There are 4 nested groupings, the coarsest first. Each group lies inside one group of the grouping before and may be the whole of it. The rows also spread widely along 14 directions, which tell nothing about the answers.
Known rows, each followed by its group in each grouping:
[-14 -32  -2 -16   3  21  23  22 -31   4  -6  10 -18   8 -31  39   1  28
  -9   0  -2 -18  13 -39 -10  23  22  -8 -38 -13  35 -50]	det kuzu penok k634
[ -6   2 -12  50 -21 -51  20 -33  23 -29  37  -5  31 -26  18 -36 -21  18
  12  38  17 -10  10  14  27  -4  -7 -12 -46 -41 -36 -35]	det Zut Ved k380
[ 53  24  -8  -5 -35 -13  43 -23   5  -1  23 -17  20 -35  30  -9 -21  -1
  -3 -17  22 -31 -19  -4  14 -46 -22  14 -30 -13 -12  15]	fodus fono biru k419
[ 14 -13   0  -3 -37  18  29  -3   8  34  10 -12  19 -27  -2  -5  23  20
  -1  15  13  16  -3 -11 -25 -38 -27 -25 -24  -3  26  10]	fodus Panuk dos k174
[-13  -5 -16  -7  -9 -56  40  -2  26  18  -4 -11  22  13  -4  32 -17 -11
 -10 -16  -6  -6  -1  -3   1   0  25  -1  -4 -10   5   4]	det Zut Ved k264
[  7  -7   8  40  42  10   0 -27   8   4   2  -5 -12  -3  14 -47  25  -5
  46  15 -10  11  14   8 -17   5  11 -38 -31   2   0   5]	det guzod lerat k231
[ 50  39 -14   1 -34  -6  23 -34   3  29   2 -30  15 -38  59  -6 -13 -39
  31 -34  17 -38 -22  -8  13 -10 -11  -1 -24  25 -16  49]	det Rutov rabad k11
[-20  -3   6  13  -2  12 -28   6   6   7  32  19  10 -19  31 -16 -18  -3
 -29 -12   7  33 -11  37  37   1 -11  13   9  -9  -9  17]	det Rutov Rolav k990
[ 36 -16  18   4 -17 -17  19 -27  20  10  15  -6  24 -25  24 -23 -10  -2
  15 -10 -34  13 -13  32 -19   4 -20 -24  -9 -22 -21  32]	fodus Panuk Fopu k167
[  6  -5  12 -39   7  47 -12  15 -32  24   4  15  -2  27  -3 -18   5 -17
   0  -9 -21  26  26   4  -8 -11  -3  12  -6  -4  44  33]	det kuzu fik k70
[-10 -31  -1  22   6  19  30   7   0  57  -6   2   2  23  19  29  28  -2
   3  20  -3  17 -10 -28   9 -14   9  -6  -9  -8  54   1]	det kuzu penok k53
[ 12   4  47  22 -26  47  14  -7  -1  28  34  -2  14 -42  35  10   0 -15
  21  19   3   6 -75  -7  32   4   3  -4 -15  14  12  -2]	fodus Panuk Mubuv k36
[-11 -43 -12 -29 -31  38   3  -1 -27  17  -3   7 -10 -26   7 -15  -7  13
  -2 -29 -12  10  33  14 -38  20 -11 -33 -24 -36   8 -13]	det guzod lerat k720
[-13  22   8 -23 -14   7 -44  19  10 -14  39   9  11 -14  -1 -12 -34   9
 -43 -13  23  27 -15  39  37 -30 -12  40  17   6 -16  23]	fodus Panuk Fopu k26
[ 17  -9 -20  -2  -3 -34  26   1   7  32 -10   0  22   9   9  31  16 -17
  -8 -18 -20   1  17 -25  -9  16  -3 -18 -21  11  24  29]	det Rutov Rolav k716
[ 16  17  -5 -12 -16 -10  -9   6 -16 -11   7  15  13   5  14  23 -17 -28
   3   2 -18 -16  -4 -19  22  54  -3   9 -16  17   1  14]	det Rutov rabad k517
[ 17 -10   4  10   3  40  26   8 -18  21   6  10  -5 -12   2  10  40  -3
   8  19  -3   4  -7 -38 -13  -7  -6 -26 -33  11  43  -7]	fodus fono ziv k673
[ 19 -21  50  27  38  33  -4 -22  19  13  24 -18 -17 -17   4 -23  -4  30
  26  14   4  17 -41  23  10 -25  -4  -3 -14   6 -12   0]	fodus fono ziv k622
[ 12   0  35   0  -5  13 -10 -18 -16  26  29 -16  45  19  -3 -33  -6 -10
  38  37 -17  19  33 -16   7  -9  -3  -5 -72   5  21   6]	det Rutov lel k386
[ 10 -10  -2 -32 -67   7   0 -21  -7  16   4 -15  30   8  13 -20 -30  -7
  31  27 -13   3  14  11 -14  10 -28  -4 -18 -24   1  14]	det Rutov lel k386
[ -3  -7  30  47  43   1  10  -8   4  -8  32  14   3   0  10 -25  -2  14
   2  20   3  11  -5   7  31 -15  15   4 -32 -19   2 -24]	det Rutov rabad k11
[ 25 -29   4  -7   1 -34 -24 -20  26  13   6 -32  12  30 -23   8 -20  51
  14  36  -6  10  18   4  15  11 -50   9 -26  11 -19  29]	det Zut Ved k264
[ 45 -33  35 -26   7   8  26  -8   4  -4  13  -1  -6   1 -34 -18 -10  53
  -1   6 -12   3  -1  11 -22 -12 -24   0 -21 -17   3   5]	det Rutov lel k386
[ -5 -16   0  30   5  33  39   6  -8 -26  15  42 -27 -21  12 -27  21  16
  -6  26  10  -2 -22   7  -1  -5  10 -13   9 -46  20 -41]	det kuzu penok k53
[-12 -40  33 -25  12   9 -33   3  -3  30  -2 -15   9  17 -23  25 -19   9
  15 -10 -46  28  12   6 -17  41   8 -17 -27  11   3   4]	fodus Panuk Fopu k26
[ -6 -35  -2  -4  12  21  -1   1   4   9   2   4 -31  -3   1 -14 -11  47
 -21 -13  19  11   7  28  -8 -26 -17   4   6 -31  -2  -8]	det Rutov lel k386
[ 28  20 -13   1  19 -33   2 -10  16  -9 -10 -14  -5  21  -4   8  -4  -1
  18   7   7 -23   1 -14   8   7  -1   9 -10  28  -5  22]	det Rutov Rolav k716
[ 13  12  43  32  48 -29  -2 -15  18 -42  50   8  20  -6  -5 -60 -27  25
  -4  10  -4  15   5  43  21 -43   9  16 -32 -33 -32 -12]	fodus Panuk dos k174
[  4  17  -1 -16   6 -16 -14  15 -27 -37  16  28  12  43   5   4 -32 -11
 -17  12 -23  -6  24   0  26   7   4  41  -9 -31   8  -6]	fodus Panuk Fopu k167
[-28  -4 -14  61  35 -12 -23   5  10 -18  33  29   4   1  33 -20   4   7
 -27  25   9  29  11  22  43 -18  -9   5  -5 -32  -8 -16]	fodus fono ziv k622
[-22 -26   3   2  -1  38 -26   2 -21  -5  -7   8 -24  15  -6   0  -6  14
  29  37  -9   3  11  -6  -9  46  -3 -14 -12  -8  10 -33]	det Rutov rabad k11
[-46  23  24   7   0  40 -28   9   3 -28  16   9 -15 -14 -16 -21  -3 -21
  32  36   7  16 -38  14  -2  21  46 -14  13  18   0 -38]	fodus Panuk Fopu k167
[ 49  25  -6  27  36 -16  -4  -9  -8 -32  11  12 -15  -9  37   9  -6 -11
   5  -8  -6 -36 -18 -10  37  24 -12  13 -18  14 -23  13]	fodus fono ziv k673
[ 20 -27 -22  17  26 -15  29  -1  17   1 -11  21 -33  10  36  11  -1  18
 -26 -22  -3  -4 -18  25   9  -1 -13  10  37 -35  -2  23]	det guzod lerat k231
[  9 -46  40 -16  15  29 -27 -21  18  31  -3 -41 -24   4 -20   0 -30  47
  37   0  -6  14 -21  25  -7  15  -9  -2 -14  18 -18  11]	det guzod lerat k231
[ 17   9 -32 -23  13  -9 -14  27 -13   3  -5  29 -13 -12  19  37   5 -16
 -50 -62  -6  -6   8  -6  12  35 -14   6  11  27   2  47]	det Rutov rabad k11
[  9 -15  10  47  30 -24   9   9  34  10  20  21   2  15  11  38  23  12
 -21  40  -4  22 -52  -8  54  26 -15  10  23  18  11  24]	det Zut Ved k264
[  4 -19  14   2  23  13  33  -2  -8 -10   1  30 -19 -14  13 -25  -1 -10
  -1 -29 -26   3  -2  27 -31  14  24 -24   5 -37   5 -11]	det Rutov rabad k517

New rows, each followed by its group in each grouping:
[-52 -10 -23  12  -3 -22 -25  15  24 -37   9  26 -13  20 -15  -2 -17  19
 -18  43  12  21  -3  32  19  25   0   9  40 -25 -13 -24]	det Zut Ved k264
[ 34   8  -1 -16  -7 -15  18 -25   2  31 -25 -24   0  13  41  24 -25 -40
  38 -31 -23 -31 -19  -3   0  27  12   4   0  12  -2  37]	det Rutov Rolav k716
[-31   3  -7   4  -6 -18 -26  -7  14  41   3 -32  30  24   7  11 -19 -18
  22   7   2  16  18  -4  21  -4  18   5 -30  18   6  11]	det kuzu penok k53
[  8  -9  60  23  34  15   0 -14  -6  14  26  -8  19  12   2 -16  -9  -3
  38  21 -30  15  -8   0  11  -4  21  -4 -50  -6   9 -14]	fodus Panuk Mubuv k36
[  9  11   3 -16  19  -9   6  22   2 -40   2  41 -26   2  -1  20 -16 -18
 -19 -21 -22 -13 -42  19  17  50  23  18  46   1  -6  13]	det kuzu fik k70
[-14 -14 -40  -6   1 -17  10  18   7  53 -20   8  -2   3  36  50   8 -28
 -37 -61 -11   9   1   0   7  12   6  -4  22   4  20  44]	det kuzu fik k70
[  1  14 -27 -20 -26 -13  44  16  18 -22   0  31  -9 -34  -7  -3  12 -10
 -34 -25  16  -4 -25  14 -27  -2  11 -16  36  -8   6   7]	det Rutov lel k386
[ -9 -27   4   4  -7 -10  31  12  14   3   9  20 -12 -41  16  40 -19   6
 -33 -44  -5  -6 -54  15  17  41  24  -7  17 -13 -14 -12]	det guzod lerat k720
[-34  10 -32  26  22 -28 -21  25  11 -34   5  33  -7  14 -11  19  14  -4
 -18  25   4   5   3 -10  24  44  18  -4   8  11   3 -18]	det kuzu penok k53
[-14  14 -25  -2 -26 -32  38  15  14 -10   5  11   9 -14  -3  36  -8 -12
 -20  -8  14 -22 -27 -16  13  13  32   3   4  -1   8 -17]	det kuzu penok k53
[ 14  -2  16  16  -4  18 -11  -4  -1   1  42  13  13  -4  16 -28  -2  20
 -15  35  15  25  -6  14  46 -23 -38  21 -13 -12   5  17]	det Zut Ved k264
[  0  15  -8   4 -12 -32  18  -6  45  30  13 -24  18  -8   9  10 -14   0
 -13 -13  28   7 -33  16  29 -44   4  20  13  15  -4  39]	det kuzu fik k70
[-32  -2   0  14  12 -14  15   7 -13  -6   5  18   4   0  14  15 -16 -35
   7 -14 -25 -10  -1  -4  12  41  54 -11 -17 -20   7 -34]	det kuzu fik k70
[-29  28  -2   5 -31  15 -20  -1  12  -9  23  -3  18 -41  -6 -36   7 -16
  16  19  19  21  -7  13 -15  -6   9 -30 -14  17  -7  -8]	fodus Panuk dos k174
[ 58 -11   8 -15  15   7  32  -9   5  12   2  -2 -24   1   7   3   0  32
 -13 -16   9 -12 -21   5   8 -28 -33  22   8  -3   7  41]	det Zut Ved k264
[ -4  20  25  16  22  24 -13 -12  19  40   8 -32   6   6   8 -19  11 -14
  36  14  15  23 -18   2   3 -46  16  -1 -16  34  15  23]	fodus Panuk dos k174
[-11 -13  12  32  14  28  24  12  -3   2  15  23 -11 -14  -5   5  34  11
  -2  33  11   8 -23 -26   5  10  14 -23 -18   2  32 -34]	det Rutov lel k386
[ 36  10 -38 -17  14  -1  21  20   5 -11 -17  30 -40  24  10  14  18   8
 -35 -11  14 -12 -17   3   8 -19 -27  33  57  -3  24  50]	det kuzu fik k70
[-29  11   8  14  26  25  23   6 -21  28  14  15  10 -24  13 -18  30 -48
   4 -29  -5  16  15 -14 -10  -7  53 -37 -42   6  37 -14]	det Zut Ved k264
[ -8 -47 -37 -10 -24  11   9  15 -34   0  -8  33 -17  -1  18  27   0  21
 -31  -4 -14  -7  30 -10  -4  46 -32 -15  -8 -48  15 -21]	det Zut Ved k264
[  9   1 -23 -29 -67 -31  16 -23  33  36  -5 -46  25 -22  21   6 -41   8
   3 -29  19  -8  -8  28 -15 -39 -25   2   0 -15 -25  31]	fodus Panuk Mubuv k36
[ 21  11 -28 -41  -4 -31  31  -2  13 -10 -17 -12   0  -2 -26  -8  -4  -3
  -2 -36  -5 -13  27   8 -55 -28   6 -17  -8  -2  -1  17]	fodus fono ziv k673
[ -2  -4  -5 -19  36 -48  -6  -6  19 -38 -17 -11 -22  41 -38  -1 -44  27
  13  -5  -8 -22  23  22 -16  12  21  17   1 -13 -28 -14]	det Rutov rabad k11
[-26 -13 -48  18 -33 -26  14  -6  12  26 -11  10  29   1  42 -15  17 -29
  -1  -1 -19  26  39  18 -34  -8 -14 -42   1 -46  13  15]	fodus Panuk Mubuv k36
[-14 -30  -1  18  19   7  14  10  29  18  -5  -5 -13  25 -30  23  26  35
  -2  45  11  26 -18 -15  -8 -22  -5  -8   7   5  31 -14]	fodus fono biru k419
[ -9  11  -8  11  18   3  -5  22   3 -30   0  27 -21  31  -2  33   0 -11
  -5  38  -1  -4 -38 -14  28  26  14  23  31   7  16 -15]	fodus fono biru k419
[ -2 -40  23   3  -8  -3  15 -19  15  29  12 -29  24  16 -14  -6 -17  31
  22  31 -12  23  13   7 -14 -31 -10 -10 -38 -27   9 -14]	fodus fono ziv k622
[  4 -14 -49 -14   6 -18  27   3 -17 -10 -30  11 -29  -6   8  14   3  -1
  -8 -50  -6 -33  37 -12 -35  27  14 -26 -16 -22   3 -13]	det guzod lerat k720
[-24  -5   3  -3  -6  40 -42 -13  -5  22  23 -18  -9 -29  17 -47 -19  15
   5 -15  30  24  18  38  10 -29 -15  -4 -21  -4 -17   5]	det Zut Ved k264
[ 19   7 -11   0 -13 -44 -15 -23  42  -3  10 -30  26  -8 -25 -27  -1  18
  27  23   3   9  17  11 -14   4 -24 -21 -28  26 -28  34]	det kuzu penok k53
[ 18   0  27   0   5  21  -7 -21  23  19   3 -21   7   3  -2 -25   8 -17
  50  28 -19  27 -25  14 -20  -2  -4 -22  -1  24   4  31]	fodus fono biru k419
[ 26 -14 -27   6 -42 -16  34 -23  31  51  -7 -22  10 -31  42  10   5  -3
   2 -25   7  -2 -24  11  -4 -12 -30 -19   9  -2  -5  51]	det kuzu fik k70
[-36  12  -1   3  -1  14  -2  13 -13 -13  16   9   4 -10  -9 -15  -5  -6
  -1   1  13   4  16  -1  -8 -16  31 -10 -29 -16  13 -42]	fodus Panuk Mubuv k36
[ 16   5  18 -38   3 -14  44  14   1   6   5   5   5   9 -12  30 -27 -13
 -19 -40 -11 -13 -29  -4   8  -3  40  28   3   1  18  12]	det guzod lerat k720
[  5  -9 -28  -9  27 -31  19  14  20 -39 -17  34 -28  10 -21  -3  16   5
 -17 -12 -18   3   5  19 -34  33   9 -20  35 -10   0  13]	det guzod lerat k231
[ 10  20  13   9 -11  18  22   4  12 -29  28   6  -2 -27 -27 -23  18  22
   1  39  29   0 -30  -9  -4 -31   2  -7 -12   8  10 -21]	fodus Panuk Fopu k167
[-22  12  -9  25   9 -43 -14   7  32  -3  21  -5  20 -16  -1  12  -9  11
 -24  -5  17  11  -6   9  24 -10   7  -1 -14  11 -21  -2]	fodus Panuk dos k174
[ 28 -30 -17 -10  21 -47  21  -1  33  14 -30 -20 -14  34 -36  48   9  39
   5   4 -11 -15   0 -22 -18  20 -10  -6  -3  22   5  22]	det kuzu penok k53
[ 16 -10 -13 -20  -4  23 -13  -7 -21  41   2 -19   3   6   9 -12   6  12
   1 -12  11   7  47 -12  -3 -27 -36  -2 -44   6  20  30]	det Zut Ved k264
[ 28 -12  16  35   1  40  10  -5  -8   9  30  11  -8 -39  22  -7  27  21
   2  22  16   2 -30 -20  27  11 -24 -14 -34  14  12   0]	det guzod lerat k231
[-35  12  34  -2  24  25  -3   5 -34  17  24  -1  22  14  -1 -19 -19 -39
  23 -10 -16   9  26 -11  15  -9  64   3 -60  -7  31 -31]	det kuzu fik k70
[ 45   0   7  -1   3 -43  15 -12  12  -4  22 -10  16  -2   8  16 -33  25
 -14 -14   0 -23 -11   2  38  -2 -17  30 -27  -4 -23  23]	det kuzu penok k634
[ 15  -4   5 -29  14 -13  37  16   8  13 -17   6 -15   2  -9  52  -6 -17
 -11 -48 -17 -16 -42 -12  -5  33  39   4  19  26  15  20]	det guzod lerat k720
[-30   6 -57  -1  -9 -45 -24  11  -8 -29 -15   3   3   8  -5  41 -17 -14
  -4  -5  -9 -25  39 -25  -2  61  11 -19 -29   2 -16 -34]	fodus fono biru k419
[ 18   6 -15  33  -2 -36 -34 -22  14 -16  21 -12  17  13  27  -6 -23  15
  17  40   8  -8   7   0  55  25 -33  19 -30   4 -34  14]	det guzod lerat k720
[ 13  21   4 -45 -20  -2 -17   6   5  -2  15   3  26   1  -7 -32 -15 -15
 -10 -17 -13  29  16  33 -20 -27 -16   9   6   2   1  51]	fodus Panuk dos k174
[-21 -11   2   5   4 -14   0 -11  12 -28  -6  -2 -10  30 -22 -19 -25  15
  32  42  -5  -4  12  15 -17  17  17  -5  -4 -27  -8 -35]	det Rutov rabad k517
[  2  -1  18 -27 -25  11   9 -21  -3  15  -5 -35   0  16  11  -4 -49  -3
  38  -2  -3 -16 -11  16 -10 -25  18  18  -8 -24  -5  -9]	fodus Panuk Fopu k167
[-12   2  17 -23 -28  33 -27  -8  19   8   8 -27 -13 -26 -25 -16 -22  22
  23  13  29   9 -27  20 -10   4  -5  -7  -1  32 -17   2]	det Rutov rabad k517
[  5  16 -40  31  -6  -7 -28  -1  17 -32   5  12 -25 -14  15   0  12  17
   3  38  32 -15 -19  -2  28  32 -32  -2  16  20 -23   8]	det kuzu penok k634
[ 19 -31  16 -14  37  30  -6  30 -20  21   5  42 -11  10  -1  21  29  -4
 -33 -24 -44  32   1  -3   3  38 -11  -6   6  11  37  42]	det kuzu fik k70
[-34  21 -29  28 -27  16  -5 -16  14   9  15 -13  -7 -45  48 -34 -11 -13
   8  -9  52  -1 -16  27  18 -28  11  -8  -1  -9 -20  -9]	det guzod lerat k231
[-24 -12  20  22  71   9 -30  17   1   2   8  10 -22   0 -28   9  19  14
  -5 -10  -1  18   5 -12   5  29  32 -21 -30  38   7 -20]	det Rutov lel k386
[-30  -8   4  32  67  47 -26  25 -14  38   3  30 -35   1  40  13  30 -21
 -28 -37   6  30 -11   2  31   0  24   1  12  20  34  12]	det Rutov Rolav k716
[ -9  10  -7  26  21   9  15  22 -27  -7  16  32  -8  11  17  32  14 -14
 -19  18  11 -15 -11 -42  49  18  18  16 -20   1  34 -26]	det Zut Ved k264
[ 29 -10  14  10  15  27 -24 -16  12  -9  12 -16 -43 -17  17 -16 -28  58
   3  -1  34 -14 -32  33  22 -30 -40  27   7  -9 -35   5]	fodus Panuk Mubuv k36
[ 11 -16  58  10  28 -28  -3 -28  17  13  35 -25  49  19  -4 -28 -39  -1
  31  12 -43  29  10  29  11 -17  15   3 -51 -18 -15   7]	fodus fono ziv k622
[  1  27  29  21  24  -6   5  -1  11 -14  19  21  15  14  11 -12   0 -44
  23  24 -23  12 -34   6  23  26  34   5   8  17   8  15]	det Rutov rabad k11
[  0   6   8 -22  -2   2  11  16 -15 -33  24  36   8  22 -12 -26 -20  -4
 -19  13 -16  10  12  20  10  -9   8  27   7 -41  18  -2]	det kuzu fik k70
[ 28   8   7  -7 -13 -25  -9 -10  14  -5  26 -15  11 -22   9  13 -44  26
 -20 -21  19 -18 -18  11  43   3 -22  31 -21  12 -34  17]	det Rutov Rolav k990
[  5   1  11 -35  14 -15 -23   8   8  10 -11  -5   4  54 -18  20 -23 -20
  18   5 -37  12  -2   8   7  32  11  24  18  22  11  44]	det kuzu fik k70
[-10  -5 -37  25   4 -14 -15   2  -8  35  12  10  15   7  55   8   4 -13
 -31 -17   9  14  33   0  42 -12 -26  10 -17 -15  10  29]	det Zut Ved k264
[ 15   6   3  40  25 -30  30 -20  36 -43  27  13 -13 -22  11 -48 -13  35
 -12   8  28  -8 -20  42  16 -39  -1   9   9 -39 -32 -16]	det Rutov Rolav k716
[  6   8 -12  34 -13  -7 -61 -23   3  -1  17 -16  19  10  37 -22 -15   7
  32  50   3  10  21   9  34  13 -51   4 -29   2 -28  18]	fodus Panuk dos k174
[ 19 -19  59 -21   5  47  16  15  -6  32  36   4   4   4  -7  16 -21  28
 -24   0   8  20 -50   3  45 -36   3  51  -3   0  32  12]	det kuzu penok k53
[-39  20 -16 -24   6   8 -16  24  14   4  -2   8  -4  -6 -21 -18  11 -18
 -19 -29  12  32  12  25 -34 -30  24 -15  20  13  15  16]	fodus Panuk Mubuv k36
[-32  -2  13  26  29   7 -46   1  13 -27  24   3 -21 -21  -4 -18 -19  26
  -5   2  15  13 -10  32  18   8  11  -3  -6   0 -36 -29]	fodus Panuk Fopu k167
[  8 -31  29  29  12  -8   3 -13  20  23  28  -7  21   3  20 -13 -16  32
  -8  14  -8  30  -6  28  21 -36 -22  10 -16 -34  -5   8]	fodus Panuk dos k174
[-17   8 -21  -5 -20 -17  12   9   8  32 -19 -16   4  21  20  64 -15 -24
   2  -8   6 -18 -28 -25  15   6  20  14   9  12  18   2]	fodus Panuk Mubuv k36
[-17   6   1  33  13  48 -55   8  -6  25  27  10   6   8  31 -10  21 -13
   0  42  13  45  -7  -4  46 -10 -26   8  -7  24  22  20]	fodus fono biru k419
[  0   7   4  17  67 -18   2   9   8  13   0   9  -6  12  -1   4  18 -17
 -11 -36 -11  11  15  -5   1  -2  31  -8 -18  24  14  22]	det Rutov rabad k11
[ -1 -20   1 -41  12   8 -27  11 -10  39  -8 -16   2  38 -18  19 -15  11
  -7 -21 -15  17  36  -3   0  -4  -9  17 -19  12  22  34]	det kuzu fik k70
[-48  -6 -12   0 -10  43  -5   6 -10  30  -2   9  -6 -19  15 -24  15 -27
   4 -17   9  29  16  14 -27  -8  25 -33  -4  -7  27 -10]	det Rutov Rolav k990
